There are 3 ways to turn a row about zero (a turn may also mirror it). The second row of each pair is the first, turned, with some noise. The first 27 pairs use one turn. New pairs use 2 turns, one after the other, and a turn may come again.
Known pairs, each followed by its turns in order:
[  0.3 -20.8  -9.9 -30.3  30.8 -24.3 -51.3   9.9]
[ 29.8  -0.1 -43.6 -36.2  -6.7  30.0  25.9  -6.5] : kune

[  3.6 -16.2  -8.3  -5.1   6.3 -45.5  29.3   7.6]
[-10.1 -21.1 -13.8 -34.1  27.7 -13.0 -21.3 -10.4] : kune

[ 14.1   3.2  -2.7   5.9  38.1 -47.5  -5.1  13.1]
[ -6.9 -17.8 -37.1 -26.2  28.6  16.2  -2.0  20.5] : kune

[  3.8 -22.9 -42.1  -9.8 -46.7  28.4   2.2  -4.9]
[-44.1 -11.0 -11.0 -33.0  35.2  -3.4 -21.5 -17.6] : dif

[-12.5  10.7   5.5  -0.2  17.6  24.9 -12.2  12.0]
[-11.7  -0.8  11.0   1.4 -18.1   7.6  -6.7  29.7] : dif

[-11.2   3.7  28.5  -1.6 -17.8   9.9   3.1  33.1]
[ 22.9  21.5 -11.9 -20.2 -10.2 -14.0  26.6  -5.4] : lok

[ -8.8  17.3 -30.5 -24.1 -18.5 -47.0  -6.5 -40.8]
[ 15.1 -22.9  17.7  32.1 -22.5  28.3 -46.6 -24.0] : lok

[ 11.3 -19.6  33.9 -10.9  -0.6   0.8   0.5   1.4]
[  6.6  10.2  28.3  -5.5  -3.1 -24.5  11.7  -4.6] : dif

[-13.9 -42.3 -29.1  -6.4  -8.2  24.8   1.7   8.6]
[ 25.6  -9.8  32.2 -28.8 -26.2 -15.5  10.1  -9.2] : kune

[  5.0  -9.3 -28.6  -5.4  -6.1  -6.2  -5.3  12.8]
[  2.1 -14.4 -10.3 -10.8 -13.1  20.1 -10.2  14.5] : lok

[ -8.7   4.1 -14.1  13.7 -19.2   6.5   6.3  -7.0]
[ 1.7 16.4  2.0 -6.1  5.4 22.5 -9.6 -3.4] : lok

[-45.3 -40.9 -14.7  22.6  -6.9 -14.0 -10.7   6.1]
[ 15.2  32.7  -1.4  10.6  -9.1   9.8 -21.8  50.5] : lok

[ 16.7   2.7  25.4   6.9 -11.1  -8.7  10.1  63.2]
[ 31.9  -5.4 -37.5 -16.5  -1.5  -6.9  48.8   3.8] : lok

[  7.9 -15.0  -9.5  25.8 -17.5  10.4  12.1   7.9]
[ -9.6  -8.0   3.2 -19.6  22.9  17.0  16.2  -6.6] : dif

[ 1.2 10.1  9.2 10.1  6.9 -3.9  4.0  6.0]
[12.8 -2.0  5.9  3.4 -3.7 10.2  6.6  4.3] : dif

[-17.9  15.8  33.3  29.4 -11.8  -0.2   2.2 -23.8]
[  7.5  37.9  19.2  24.8  15.5  -2.8  11.4 -18.0] : lok

[-11.3  12.7  23.2   9.2  -6.1 -13.2  15.0  -2.8]
[ 32.8 -11.6   1.2  -9.4  -6.6  -0.1   6.2   2.0] : dif

[-12.6 -25.5 -17.8 -20.5  34.2 -11.5   5.5 -26.4]
[ 13.4 -12.7  13.1 -33.2  23.3  28.9   9.7 -21.2] : kune

[ -1.4  53.3   0.5  -8.5  -8.0  17.5   6.0 -34.4]
[ 27.7 -12.4  -9.1   7.0  16.7  -0.4 -49.2  28.3] : dif

[ 15.0  21.2 -10.9  26.8  12.3  30.2 -17.9  -6.5]
[-11.7  -6.6   6.8  21.3  22.6  22.6  -3.9  35.6] : dif

[-12.3 -26.9 -33.1  19.1   2.1   2.2 -21.3   9.9]
[-8.4  5.5  2.1 -5.4 -7.6 23.0 -8.1 45.5] : lok

[ -3.6   0.6 -16.1 -31.8  -6.2  34.4  -2.1   8.6]
[-15.3  -4.2   3.1 -42.1 -17.9  -6.1 -12.8  -5.6] : lok

[-20.7   0.3  10.5  23.9  -7.4 -34.9 -12.0  -1.4]
[-32.4  12.6 -17.3 -20.0 -11.4  10.7 -18.5   2.3] : kune

[ 27.8 -23.8 -16.8 -43.7  27.0  22.1  19.3   2.2]
[-23.7  60.4  16.3  -4.1   2.0  -2.5 -23.0 -12.0] : dif

[ 11.5  -1.6  30.5  13.4   7.7 -25.5 -15.9  24.8]
[-14.3  20.3 -38.4 -12.2   5.6 -10.1   5.8  22.3] : kune

[  5.9  -0.7   2.7   4.4 -11.5  25.7 -21.9 -13.6]
[ 18.1  22.2  12.0  16.1 -17.8   9.4   1.8   5.5] : kune

[ 9.6 -7.0  7.2 18.6 27.3 -7.9 13.7 15.4]
[-12.0  -7.3  -1.8 -16.3  22.0  -7.1   9.6  27.0] : kune

New pairs, each followed by its turns in order:
[-34.2  -3.5 -21.1  49.0  12.7   5.4  29.6   7.4]
[-29.3  27.4   9.9 -31.1   2.2  27.7 -41.4  -3.3] : dif dif

[ -6.5 -24.1   4.6   7.4   7.5  -7.0  -1.3 -24.1]
[ 21.2 -19.9  -7.4   1.8  15.2   6.1 -11.7  -2.9] : dif lok

[  7.1  22.7  -1.0  -6.2 -17.8 -19.8   4.7  25.1]
[21.6 33.7 19.5 -1.1 -1.0  5.5 -7.2  0.0] : dif kune

[  3.8 -11.3 -21.5   9.0 -25.6 -31.0 -43.9   0.5]
[ -0.6  12.4 -46.7 -21.5  12.1  -6.3  35.6   4.2] : dif dif

[ -3.4   1.3 -13.4  -6.7  20.9   8.5  20.7 -43.9]
[ -0.8   4.8  37.7  24.1  -9.6 -14.6   5.9  26.3] : lok lok

[  1.4  -6.6  -4.8  -6.4  -7.6 -27.0   6.6  30.9]
[-17.4 -14.5 -26.8 -11.7  -2.1  23.9   1.8   4.3] : lok lok

[-16.1 -10.8  -4.5  28.2 -17.1 -25.3   1.0 -11.8]
[-10.3  -0.3  15.1 -16.4  21.7  16.7  31.2   1.0] : lok lok

[ 7.0 -0.5 29.3 -0.4 14.8 30.5  2.7 -4.5]
[ 17.0  -7.5  33.2   5.5 -24.0   6.7   1.2  -6.1] : dif dif

[  0.8  15.5  24.9  41.0 -28.6  11.2   9.8  -0.9]
[-23.3 -11.8 -36.4  -2.7   1.3 -36.0   7.4  14.5] : dif lok

[28.7 20.3 11.8 30.0 40.0  6.1  3.5 31.1]
[ 32.3 -14.1 -25.5 -28.2  21.6  -8.1   7.5  39.6] : kune lok

[-32.1  17.2  -2.1 -26.2  -3.9  14.3  -3.0  -4.0]
[ -9.4  17.3  36.9   2.5   4.5   1.6 -21.3  -6.7] : kune kune

[ -5.0   4.9   3.9   7.3 -14.6  -8.6   2.5  -3.0]
[ 4.3  5.8 14.6  3.6 -9.2  5.9 -1.6  3.3] : kune lok

[-12.2  -3.8  12.8  17.3 -12.7  10.7 -34.3  21.9]
[-11.8 -18.0  -4.0  18.9 -22.4 -24.1 -23.3 -12.6] : kune kune

[ -8.4 -17.6   8.4  -2.0 -35.9   6.9 -31.7  12.1]
[-13.9  14.4   2.9 -39.3   4.1  -2.2  -0.7 -30.4] : dif kune

[27.2  0.3 -7.2 12.2 11.6 -5.2 17.2  3.1]
[-14.5  25.9 -14.3  -5.1  -1.9  10.0  11.8   9.2] : lok dif

[ 22.5   3.3 -19.2  17.5  -3.3  22.4 -22.8   0.0]
[  8.7   5.4 -13.9  10.6  -9.5 -32.6  -2.5  24.1] : kune kune

[ 14.9 -11.7  10.6   1.6   9.6  -5.7   3.5  -2.0]
[  2.8  13.0   3.1  13.4 -11.3   8.8  -7.3  -0.7] : kune dif

[ 40.4  -4.8  -1.3  18.9  -1.5 -11.8  -5.4 -50.4]
[-14.5 -22.8  -3.7 -16.1  37.5  25.2   3.3  41.8] : dif kune

[-12.7  22.4 -30.0   8.5 -42.6 -19.6 -24.0  24.0]
[ 35.2  17.7  19.9  41.0  -2.9 -35.1   7.5   5.5] : lok kune

[  4.4   9.7   3.2   9.4 -27.0  -0.4 -11.4  19.0]
[  6.6   6.4   9.4 -16.9  18.3   6.0 -25.3  -0.2] : lok dif

[-18.9   6.4  19.1   0.5  -5.6  -3.4  18.6  14.4]
[ 13.2  -4.5 -27.1  -9.3 -14.5  -6.6   6.8   2.8] : kune dif

[ 11.9   9.2  10.6  20.3  -8.9   7.8 -24.7 -14.9]
[ 23.1  -2.9   2.9 -24.8   1.9   3.2   0.3  22.4] : lok dif

[ -2.4   8.4   6.1  29.4 -26.3  31.4  10.2   4.5]
[ -0.3 -16.1  23.6 -21.9  17.2 -16.2 -11.9 -29.3] : lok lok

[ 21.4 -17.7  21.1   1.3   6.7 -36.2  -3.1 -34.5]
[  1.1 -21.5 -26.4  -3.2  21.5  19.0  40.4  14.4] : lok dif

[  0.5   2.4 -12.2   2.6   7.9 -18.0  -0.4  -2.5]
[-12.8  -2.3   1.8 -10.2  -9.4  -4.0  -4.4  13.6] : kune lok

[-12.4  14.0   0.4 -18.7  52.4  20.3   9.7  14.7]
[-13.1 -11.4  41.3 -21.4  32.4 -24.2  14.0  -0.3] : kune kune

[-34.8   7.6  -6.1 -25.7  -4.1   8.2  -9.9  -2.1]
[  2.8  -1.7   1.4  12.6 -33.9  -2.1  18.5 -21.9] : lok lok

[-11.4  -0.7   4.9 -21.2  -5.0 -21.3 -30.0  -3.0]
[-20.3  -4.2  11.1 -15.5  -0.8  23.2 -22.1 -15.0] : kune lok

[-18.8  -5.8  37.5  -3.8  -3.2  12.2   9.1   2.4]
[ 21.5 -20.7   5.7  18.1   7.6  11.3  -1.5 -22.0] : lok lok

[ 23.1   5.0 -26.4  -8.4   4.0   9.7  -2.2 -53.5]
[-10.4   7.5  43.5  23.9  24.3  -4.6   8.4  33.4] : kune dif

[-29.0  -9.8  19.3  -3.1  -9.9  10.8  -2.4 -15.9]
[  6.1  19.2  17.9   4.9   5.9  -6.6  -6.7 -30.7] : kune lok

[ 39.8   2.0   3.1  31.4 -14.8 -34.2  10.6  32.5]
[ 5.2 29.0 51.9 10.6 37.8  3.4  1.7  9.6] : dif kune

[ -7.0 -14.8 -32.4 -15.3 -28.6 -16.2  -0.7 -18.9]
[ 35.1  33.1  -5.5   5.2  -6.9  17.2 -10.6 -12.7] : kune kune

[  7.1  14.3   0.5  17.8 -16.2  -0.8 -27.5  -6.5]
[  2.4   6.0  10.0 -19.4  -6.1  27.7  18.7   0.6] : kune lok

[ -0.7 -11.8   3.5 -14.4   3.8  14.6   7.1 -20.7]
[ -7.0 -11.6 -26.0   5.4   3.3   9.6   3.5  -3.8] : dif kune

[ -5.8  43.6 -24.0  17.7   6.8   4.8 -19.0   2.0]
[-45.2  -8.3   7.7  -9.7   6.6  16.8  21.9  13.9] : dif dif

[ 16.2   7.0 -10.2  19.2 -25.0  -7.7  -1.3 -28.4]
[-22.4  25.5  26.1 -12.3  19.7  -0.8  -1.2  -1.0] : lok lok

